There are 4 nested groupings, the coarsest first. Each group lies inside one group of the grouping before and may be the whole of it. The rows also spread widely along 12 directions, which tell nothing about the answers.
In the rows, zero is written as 128.
Known rows, each followed by its group in each grouping:
[139 109 171 135 146 165 137 151 151 163  91 151 137 147 135 107 163 128
 168 155  92 172 158]  gegib nube k946 Kobu
[114 195 138 124 127 146 104  88 109 125 124 166  92 122 129  99 127 141
 117 120 155  83 139]  zovi fet k338 Rupo
[169 119  91 110  88  99 147 115  88 133 122 181  97 159 166 158 133  96
 174 106 123 134  91]  zovi lok k531 lud
[114 125 124  98 143 119  95 111 139 149 123 146  53 160 139 142 142 136
 104 195  97 196 152]  riki gem k925 ves
[103 112 167 110 105 107 149  82  96 132 148 126  86 114 130 150  94 128
 102 114 134 147 109]  zovi lok k439 Midur
[161 131 173 186 137 120 109 207 143 146 125 124 122 173 150 137 134 132
 106 188 113 132 146]  riki gem k925 seb
[154 100 143 107  89 119 173 172 115 127 133 160 151 171 165 161 143 111
 167 120 118 126 121]  riki Denug k370 lesu
[ 99 158 123 184 115 154 127 140 120 136 117 124 188  95 110 104 140 125
 145  91 172  87 122]  viner rusez k700 pasa
[ 91 138 173 120 140 147  98 160 134 112 159  68 147  81  76 134 141 148
  97 147 140 113 178]  riki Denug k370 mur
[138 169  91 130 154 114  74  79 123 117 166 155 154  83  78 152 147 151
 115 112  72 122 154]  viner kidit k544 neto
[137 117 145 174  95 131 172 102 106 166 122 122 174 110 135 129 155 135
 165 116 122 198 126]  riki gem k65 lufip
[143 125 142 126 138  99 113  84  85 120 158 113  60  59  86 127 110 132
 126 133 111 122 132]  viner kidit k544 Rido
[105 100 192  82 138 155 128 131 133 123 138  54  83  94 102 127 112 129
 126 155 136 143 175]  zovi Guni k170 lapo
[132 121 138  80 135 133 129 141 127 108 148 182 127 137 128 152 146 129
 128 127  86 107 140]  zovi Guni k472 Zikev
[165 136 119 146 137  99 137 137 134 100 139 127 154 128 151 139 128 140
 131 173 100 122 135]  viner kidit k796 Bulu
[ 95 127 173 133 128 179 162 114 154 161  88 150 134 143 152  94 134 130
 139 138 133 160 138]  zovi Guni k58 nesok
[170 144  78 152  95 103  92 125 110 172 110 162  62 191 161 157 115  95
 157 119 137 144 107]  riki komu k510 veko
[122 139 186  75  94 156 184  55 102 122 147 125 178  99 118 121 123 153
 166  75 125 130 166]  gegib nube k946 bev
[106 188  79 150 123 147 106  83 149 120 115  94 215 117 134 124 145 147
 143 119 157 144 158]  gegib sur k467 dibav
[141 108 122 131 168 155  99 174 150 124 118 113 139 102  93 124 120 106
 171 103 101  90 141]  viner rusez k605 kavo
[ 96 186 147 139  82 137 154  71  79 118 141 127 150  76 118  89 161 154
 124 135 193 109 149]  viner kidit k796 pegi
[157  97 144  71  89 143 156 151 118 133 145 146 160 154 129 165 156 111
 188  94 108 127 159]  viner kidit k719 sakud
[109 148 164 107  88 158 143 105 139 181 112 215 135 220 172 140 125 124
 137  87 133 140 141]  gegib sur k642 Motiv
[175 139 151 196 138 135 112 188 141 126 117  84 155 140 136 131  96 111
 160 109 140  78 128]  zovi fet k57 Gotem
[106 136 164  93 104 133 170  87 114 121 151 158 164 112 141 137 174 161
 111 155 106 175 159]  zovi Guni k170 Dep
[105 143 107 149  97 100 179 141  99  72 146 156 182 113 160 128 123 131
 109 120 163  67  79]  riki gem k65 zare
[ 79 147 130 112 121 156 144 129 164 117 107 133 194 155 166 126 175 147
 110 186 133 173 157]  zovi lok k439 paz
[138 127 166 165 106 125 111 194 130 134 131  91 122 168 148 155 111 111
 119 134 163 101 134]  zovi fet k57 sutu
[155 151 117 118  74 106 131  99  80 123 162 117 137 123 124 162  98 118
 160  58 161  80 127]  viner rusez k700 pasa
[ 72 180 128 175  89 120 111 106 110 140 148 146 166 121 127 134 171 153
  64 156 169 140 136]  viner kidit k544 neto
[106  79 162 149 122  93 146 149 103 123 152 126  84 103 124 158 106 114
  84 135 126 135  86]  zovi Guni k170 Dep
[139 121 169 130 180 185 111 170 164 130  98 111 114 108  96  79 103 111
 177 122 116  65 158]  viner kidit k544 Rido
[134 176 145  93 114 153 125  84 143 127 140 135 149 162 141 134  86 144
 139  92 126  94 166]  riki komu k510 veko
[142 125 161 176  86 143 136 199 120 168 110 172 166 187 154 147 160 102
 146 106 145 119 116]  zovi lok k439 Midur
[124 118 142 103 146 155 125 147  99 140 117 180 101  70  83  90 211 126
 173 152  99 137 163]  viner rusez k700 pasa
[114 181 182 188 105 118 126 111 112 129 162 116 179 117 133 142 135 167
  68 136 146 128 145]  zovi fet k338 Rupo
[105 169 113 169 124 116 100  89 124 124 115  73  96 113 142 117  90 133
  96 156 180 132 116]  zovi lok k439 paz
[122 207 154 145 123 106 137  33 109 106 169 140 168  82 127 114 134 198
  75 170 114 136 166]  viner kidit k796 Bulu
[ 96 129 145  99 115 161 143 147 168 119 115 113 184 176 161 137 118 125
 141 123 152 120 156]  gegib sur k642 Motiv
[149 149 191 160  80 147 148 113 121 186 126 145 144 177 160 141 121 133
 137 103 139 153 146]  zovi Guni k170 Dep
[140 181 108 178  51  94 103 139  93 126 158  91 161 154 151 167 150 132
 103 149 198 115 142]  viner kidit k544 Rido
[115 144 143 192  80 148 168 141  82 141 129 159 199  91 115 116 151 112
 155  46 177  80  92]  zovi Guni k170 Dep
[195 141 125 160 129 113  95 162 142 135 125  90 150 156 149 162 152 132
 147 181  96 172 166]  zovi lok k439 paz
[170 155 127 238 130  98  94 137  90 151 139 127 116  85 107 132 133 128
 117 125 126 121 102]  zovi Guni k472 Zikev
[ 91  98 116  86 125 130 122 128  81 106 131 114  61  61  86 121 155  99
 155 117 159 115 119]  zovi fet k57 Gotem

New rows, each followed by its group in each grouping:
[111 142 174  90 173 180 129 145 131 123 118 205 118  89  93  70 169 142
 148 140  87  82 170]  viner rusez k605 kavo
[199 161 104 184 137 114  83 190 155 128 126 148 158 191 165 164 121 120
 134 143 100  93 128]  zovi Guni k472 Zikev
[ 81 134 111 107 123 125 147  61 150 144 120 171 142 155 165 142 118 142
 111 137 108 181 121]  viner rusez k700 pasa
[130 119 138 175 111 129 133 136 114 147 129 107 152 102 119 142 151 123
 133 124 133 162 125]  zovi Guni k58 nesok
[165 156 117 114 138 125 135 133 126  72 152 111 190  92 131 136 160 153
 147 160 100 108 164]  zovi Guni k472 Zikev
[ 63 150 142 112 131 132  93 104 116 134 138 135  60 117 107 120 119 137
  70 149 156 126 136]  riki gem k925 seb
[136 134 190 135 170 132 107 105 136 133 136 101  92  89 102 116 109 154
 104 167  86 154 161]  zovi lok k439 Midur
[ 31 128 150  76 121 141 139  92 117 109 138 168 100 112 119 126 110 127
  73 107 157 100 105]  zovi lok k439 Midur
[145 139 115 106 127 136 140 167 105 100 140 205 163 115 114 129 162 119
 166  89 105  57 121]  riki Denug k370 lesu
[193 164 135 168 158 117  79 101 154 145 141 113 120 149 121 149  49 135
 135  97  86  93 143]  viner kidit k796 Bulu
[157 148 110  86  97 128 129  68 128 169 107 192  84 212 190 157 139 122
 164 131 102 192 141]  zovi fet k338 Rupo
[ 90 128 120 148 127 157  99 200 158 127 106 101 178 144 127 141 175 114
 119 159 154 136 146]  zovi lok k439 paz
[126 149 130 121 101 147 144  59 123 169 111 155 126 147 156 128 147 138
 153 129 122 194 143]  zovi Guni k472 Zikev
[ 96 147 141 149 140 108 113 111  86  98 161 142  94  52  89 119 123 140
  76 128 140  81 104]  zovi Guni k472 Zikev
[118 140 183  88 148 126 150 112  88  96 166 196 119  56  94 101 174 167
 108 160  77 104 162]  viner rusez k605 kavo
[122  90 161 110 120 146 134 127 101 152 138 149  97  96  86 143 129 104
 152  66 112 128 122]  zovi Guni k58 nesok
[109 129 152  95  95 131 153 124  78 107 139 138  99  97 120 119 129 114
 137 107 170  83 117]  zovi lok k531 lud
[100 115 137  97 157 149 106 117 110 130 139 166  94  67  70 123 162 125
 131 111  93 126 138]  zovi Guni k472 Zikev
[ 78 111 163 113 163 185 129 135 139 139 130 148 177  50  53  97 202 144
 143 125  89 149 174]  viner kidit k719 sakud
[ 54 138 154  76 109 165 151  52 117 143 111 140 106 106 125 102 146 139
 124 131 156 173 145]  zovi lok k439 Midur
[194 138 154 177 133 154 155 160 147 159  88 153 165 154 163  92 166 132
 195 169  98 149 156]  viner kidit k719 sakud
[131 117 150 146 120 127 161 179  96  87 136 135 138  86 122 114 131 113
 135 117 153  55 102]  zovi Guni k58 nesok
[131 104 123 126  86  96 143 108  80 155 131 147  57 134 143 146 138 112
 139 139 140 178 105]  riki gem k65 lufip
[ 84 102 150  96 186 140 136 112 126 117 133 196 102  59  81 100 144 138
 119 131  65 120 125]  viner rusez k700 pasa
[105 109 165  81  85 112 152  83 122 150 141 154  78 199 171 171  59 115
 113  87 143 137 115]  gegib sur k642 Motiv
[109  94 101 129 128 105 119 144 164 108 149  56 174 141 138 194  99 122
 107 139 113 167 128]  riki komu k510 veko
[ 94 151 158 128  79 151 167 109 104 128 140 112 195  94 124 112 192 155
 134 148 168 152 169]  viner kidit k719 sakud
[106 117 137 104 146 122 106 154 126  99 155 149 104 115 108 153 112 120
  94 118 114  77 117]  zovi Guni k472 Zikev
[ 92 111 130  99 108 110 192  78  82  87 142 132 121  62 140 116 151 140
 124 157 141 150 106]  zovi Guni k472 Zikev
[156 156 155 171 114 139  91 166 138 156 131  89 141 155 126 141 131 132
 132 145 138 131 171]  riki komu k510 veko
[ 90  84  99 150 137 109 146 134 104 105 119 106 103  54 114 122 155 111
 120 160 140 162  86]  zovi Guni k58 nesok
[159 111 134 106  81 122 157 158  84 121 123 138 122 141 147 135 159 104
 186 122 153 113 130]  gegib nube k946 Kobu
[127 125 138 116 145 135 120  98 116 150  99 134  51 102 130  98 160 130
 142 197 113 193 144]  zovi lok k531 lud
[135 120 142 167 133 104 141 134 101 128 156 198 161  93 101 142 158 134
 116 111  82 118 107]  viner kidit k796 pegi
[ 45  93 105  79 119 152 146 196 141  95 117 152 151 134 128 135 158  96
 128 124 164  91 105]  riki Denug k370 mur
[127 116 135  69 102 133  84 117 113 169 125 151  39 179 122 161 128 103
 144 113 131 151 152]  gegib nube k946 Kobu
[127 151 120 154 139 134  94 103 166 144 132  85 172 136 136 160 140 154
 107 167 101 198 166]  zovi Guni k472 Zikev
[113 161 123 142 130 107 140  72 129 122 129 144 126 122 161 118 113 157
 102 171 123 148 127]  viner rusez k700 pasa
[117 132 125 149 109  86 143 153 110  77 168 121 177 104 138 155 151 143
  84 174 133 108 122]  viner kidit k544 Rido
[113  95 188  99 101 138 139 112  78 144 172  94 120  57  61 147 135 126
 147  73 128 135 159]  viner rusez k605 kavo
[ 95  93 120  47 125 149 183 136 147  92 122 156 161 143 153 137 127 116
 164 115 115 114 123]  riki Denug k370 lesu
[106 111 182 112 115 166 159 175  83 121 127 165 104  81  92  92 148 101
 157  83 163  45 119]  zovi Guni k170 lapo
[119  90 120 112 147 111 110 173 109  89 158 114 145  65  78 162 172 118
 122 136  95 128 130]  zovi lok k439 Midur
[126 137 100 137 199 167  77 130 160 125 103 132 133  81  78 106 139 118
 169 104  84 113 142]  zovi fet k57 Gotem
[127 160 205 192 146 176  95 169 166 161 114  89 169 143 112 115  99 135
 114 113 139  99 163]  zovi lok k439 paz
[ 70 101 126 113 137 120 110  96 104 154 133 191  61 106  99 149 152 115
  97 111 104 172  98]  zovi fet k338 Rupo
[115 174 133 108 135 151  84  84 114 150 113 171  54 130 111 107 108 122
 127 102 140  97 135]  zovi lok k439 paz
[142 144  99 126 121 102 159  79 121  93 150 145 176 110 147 143 116 146
 134 121 104 121 116]  viner kidit k719 sakud
[146 139 152 113  95 140 181  80  99 133 129 168 137 130 154 123 112 127
 169  82 130 112 117]  zovi Guni k472 Zikev
[124 177 124 101 108 146  77 111 119 136 125  98  63 135 119 111 129 129
 132 157 182 105 177]  viner kidit k719 sakud
[153 153 175 105  86 100  99 124  59 144 183 159  53 122  93 161 123 131
 112  98 136  90 147]  riki Denug k370 mur
[104 172 108 139 126 106 134  82 137  91 136  98 143 121 161 128  81 154
  92 156 153 114 117]  riki Denug k370 lesu
[ 59 162 131 137 119 134  85 144 126 119 136 132 112 131 121 134 144 131
  67 146 179 102 131]  zovi fet k57 Gotem
[143 146  71 167 162 132  84 157 123 106 132 141 170  63  80 129 179 122
 147 117 101 103 126]  zovi Guni k170 Dep
[147 156 106 156 124 116 154 114 113  84 117 116 167 104 153 104 116 134
 155 134 150  87 110]  gegib nube k946 Kobu
[107 160 127 179 156 120 119 157 141 102 134 167 168 102 127 107 166 157
  78 190 111 105 127]  viner kidit k719 sakud
[142 104 148 133 110  78  93 154  67 141 184 169  66  94  79 175 175 126
  90 144  96 140 131]  viner kidit k719 sakud
[173 138 148 151 132 132 139 128 103 141 105 125  88 101 137  86 143 129
 177 170 124 134 147]  viner rusez k605 kavo
[150 142 178 138 147 130 123 122 134 129 158 148 177 120 107 147 111 150
 124  92  78 109 158]  gegib sur k467 dibav
[131 152  94 202 134  91 120  99 134 125 134 117 171 109 146 141 142 150
  99 181 108 174 117]  viner kidit k544 neto
[103 107 229 101 163 210 140 157 151 174  83 153  91 126 103  64 138 119
 174 124 120 121 179]  gegib sur k467 dibav
[116 129  85  90 159 152 149  74 144 118 105 174 147 102 126 105 142 130
 177 118  78 151 129]  riki komu k510 veko
[132 120 172 106 143 135 114 142 136 158 138 188  98 152 119 145 149 139
 117 148  67 157 156]  riki Denug k370 lesu
[129 164 210 120 138 146 105 131 104 133 144 142  51 102 104  94 122 147
  95 157 138  81 168]  zovi Guni k170 Dep
[ 95 127 169 205 141 154 144 186 174 145  88 113 157 159 172 104 121 127
  95 184 153 135 114]  zovi Guni k170 lapo
[139 166 155 159 162 140  76 114 148 128 128  70  76 112 112 113  45 131
 107 120 146  75 140]  zovi Guni k170 Dep
[112 196 208 141 125 150 140  60 125 127 141 109 151 103 132  95 103 181
  90 145 142 123 171]  zovi lok k439 Midur
[118 110  81  75 129 110 116 104 103 115 131 174  58 113 125 146 145 107
 136 133 111 139 108]  zovi Guni k170 Dep
[ 85 103 148 135 115 109 110 204 113 110 150 105 106 119 115 151 135 112
  84 158 168  90 123]  viner rusez k700 pasa
[144 109 163 106  42 100 168 131  83 158 148 168  96 199 174 174 122 107
 137 111 159 132 119]  viner kidit k796 Bulu
[ 95 117 149 145 112 132 125 148 158 141 143  89 188 142 132 163 159 146
  94 172 125 187 163]  viner kidit k719 sakud
[120 117 200 144  99 115 167 121  78 143 129 149  52 125 148 111 106 120
 120 131 162 115 103]  zovi fet k57 Gotem
[184 158 129 160 122 116 103  89 117 163 126 118  87 143 136 133  95 134
 154 123 113 151 141]  riki gem k65 lufip
[111 124 160 141  96 158 136 158 138 154 122  88 168 148 133 135 151 127
 141 135 156 159 162]  riki gem k65 zare
[ 90 150 129 146 105 127 120 150 120  97 151  77 165 106 117 138 117 131
  98 126 182  84 134]  riki komu k510 veko
[ 21 150 152 114 136 164 103  74 128 156 126 130 106  75  83  98 155 151
  82 144 155 163 158]  viner rusez k700 pasa
[151 128 153 191  80 116 117 158 102 153 140  26 133 122 124 151 115 118
 139 128 185 148 142]  riki gem k65 zare
[135  96 121 140 125 127 169 178 130 110 104 119 137 129 160 116 147 110
 164 173 131 136 116]  riki komu k510 veko
[133 143 133 164  93  93 144 126  93 140 142 186 117 149 156 144 140 132
 102 142 128 134 103]  riki komu k510 veko
[ 76 141 130 141 148 130  91 139 113 111 154 145 124  64  69 121 157 135
  83 136 131  90 133]  viner kidit k544 neto
[134 139 142 184  90 125 131 141 115 131 159  76 225 101 107 160 150 136
 133 105 146 131 149]  viner kidit k544 Rido
[ 91 104  94 130 169 129  89 151 157 108 151 113 187  82  74 167 133 123
 115  99  85 121 130]  viner rusez k700 pasa
[126 115 177 186  95 130 187 122  87 151 146 172 201  85 109 126 161 132
 146  81 115 132 110]  viner kidit k544 Rido
[152 208 108 100 109 161  97  84 126 132 113 112 111 146 141  97 131 143
 170 137 164 109 186]  riki gem k65 zare
[150 110 157 145 124 124 118 167 119 135 137  63 117 116 115 141 140 126
 140 164 129 158 162]  riki gem k925 seb
[115 191 118 138 147 150 103  84 123 139 124 213 141 104 102  93 167 153
 124 126 105 106 149]  viner kidit k796 Bulu
[146 162 155  93 110 175 147 132 165 125 107 134 162 199 185 122 107 131
 164 128 142  94 166]  zovi Guni k472 Zikev
[131 113  83 105 106  97 136 116  74 120 151 201 126  95 108 156 176 113
 156  96 101 127 105]  viner rusez k700 pasa
[146 139 147 132 110 110  90 156 119 160 144 172  86 182 139 164 126 122
 108 137 116 120 142]  viner rusez k700 pasa
[143 113 142 124 112 103 123 157 105 122 147 135 100 128 130 148 160 124
 122 177 119 137 143]  viner kidit k544 Rido
[138 126  91 107 114 124 152 119  68  89 143 167 138  56 100 122 166 111
 180  81 131  78 102]  zovi Guni k472 Zikev
[127  97 147 139 135 103 132 181 117  84 137  59 123  88 125 133 139 127
 115 195 142 128 135]  gegib nube k946 bev
[100 112 159 105 145 145 126 153 153 121 143 152 152 132 119 151 140 134
 100 133  92 129 145]  zovi Guni k170 Dep
[148 159 173 190 122 158 121 160 131 150 109  85 146 119 131 100 146 135
 141 160 156 127 162]  zovi Guni k170 lapo
[ 99  93  90 122 121 127 146 133 157 127 112 112 156 156 158 159 116 107
 142 129 124 169 107]  riki komu k510 veko
[154 168 157 125 160 137  44 101 153 153 155 107  90 138  97 160  99 152
  97 135  82 139 186]  zovi Guni k472 Zikev
[103 116  99 155 158 109 102 200 145  90 124 135 122 118 132 127 154 116
  93 201 127  97 111]  viner kidit k544 neto
[146 184 122 181  94 109 118 133  99 109 159 121 191 109 135 147 165 153
 105 144 150 112 140]  zovi Guni k472 Zikev
[179 174 171  85  99 143 141  88 105 134 152 135 155 127 131 126 160 164
 174 138 106 138 211]  viner rusez k700 pasa
[181 188 156 182 102 136 110 140 117 138 132 106 160 154 147 135 120 136
 146 110 153  92 154]  zovi fet k338 Rupo
[ 99 112 171 181 187 117 171 149 181  83 124 116 209 102 160 118 117 165
  67 208  73 154 112]  zovi lok k439 Midur
[ 67 129  84 132  76 118  94 141 110 150 131 148 111 156 125 165 160  98
 100 119 189 135 108]  viner kidit k796 pegi
[121 185 127 125 105 143  91  99 163 142 131  73 151 189 160 152 105 151
 107 153 155 157 183]  riki gem k925 seb
[101 160 119 195 159 125 112  95 164 146 134 155 204 117 122 143 122 162
  84 121  78 164 118]  riki Denug k370 lesu
[161 160 115 154 144 107  54 165 126 118 144  96  66 145 115 147  76 116
 109 131 142  64 133]  riki gem k925 seb
[135 140 159 117  78 114 152 124  59 126 160 181 115 103 110 128 168 128
 136 112 149  92 133]  viner kidit k796 pegi
[168 159  86 133  88  89 117 116  77 106 151 141 116 114 141 155 168 130
 132 150 139 131 128]  zovi Guni k58 nesok
[100 120 178 126 126 139 142  62 109 170 124 169  92 112 111 116 113 136
 125  97 108 165 123]  gegib nube k946 Kobu
[105 133 186  89 107 153 164 120 126 124 125 117 122 133 153 105 131 144
 133 166 150 130 168]  viner rusez k605 kavo
[139 143 172 195 139 163 135 139 164 158 122 113 219 128 127 130 126 144
 135 105 102 145 148]  zovi Guni k170 Dep
[ 76 153 115 109 119 123 103  81 103 146 150 233 109 115 100 139 183 141
  86 126 101 145 130]  viner kidit k544 Rido
[194 153 154 152 129 124 109 119 108 153 119 142  89 135 133 123 124 128
 160 135 104 132 144]  zovi lok k439 Midur
[134 129 152 127 105 113 121 118 128 152 144 140 108 176 148 166  69 120
 118  92 129 109 122]  viner rusez k700 pasa
[181 152 162 149  74 123 146 108  68 154 137 147 107 136 136 134 113 113
 183  59 156  93 122]  zovi fet k57 Gotem
[ 74 184 138 134 102 133 122  85 128 130 146 176 190 141 139 146 156 162
  67 127 134 142 139]  zovi lok k439 Midur
[167 153 109 151 100  88  86 143 108 128 139  57  74 143 147 156 115 124
 127 181 167 142 145]  riki Denug k370 mur
[124 159 120 139 119 101 118  73 100 127 166 142 158  82 107 149 161 164
 106 140  99 166 151]  viner rusez k700 pasa
[ 70 147 133  64 111 136 155  49 107 106 148 164 104 111 125 120  87 139
 112  82 147  94 116]  riki gem k65 lufip
[131 135 148 150 136 121 155  88  95 131 129 163 112  72 111  94 139 140
 140 135 112 128 121]  viner kidit k796 Bulu
[179 137 122 189 106  94 141 189  93 118 123 135 137 121 163 120 185 129
 145 204 136 131 127]  viner rusez k605 kavo
[106 152 117 126 155 176  58 167 135 133 108 106 121  89  70 108 181 116
 145 137 142 112 172]  zovi lok k439 paz
[151 138 136 138 146 132 158 141 116 100 112 176 147 106 142  98 144 128
 156 139 105  92 112]  zovi lok k439 Midur
[128  49 122  99 127 114 117 207 109 131 145 152 104 116 100 183 204  94
 142 151  84 172 127]  zovi Guni k472 Zikev
[161 112 135 121 129 101  88 108  86 161 138 175  15 132 102 158  85  93
 138  73 102 112  94]  zovi lok k439 Midur
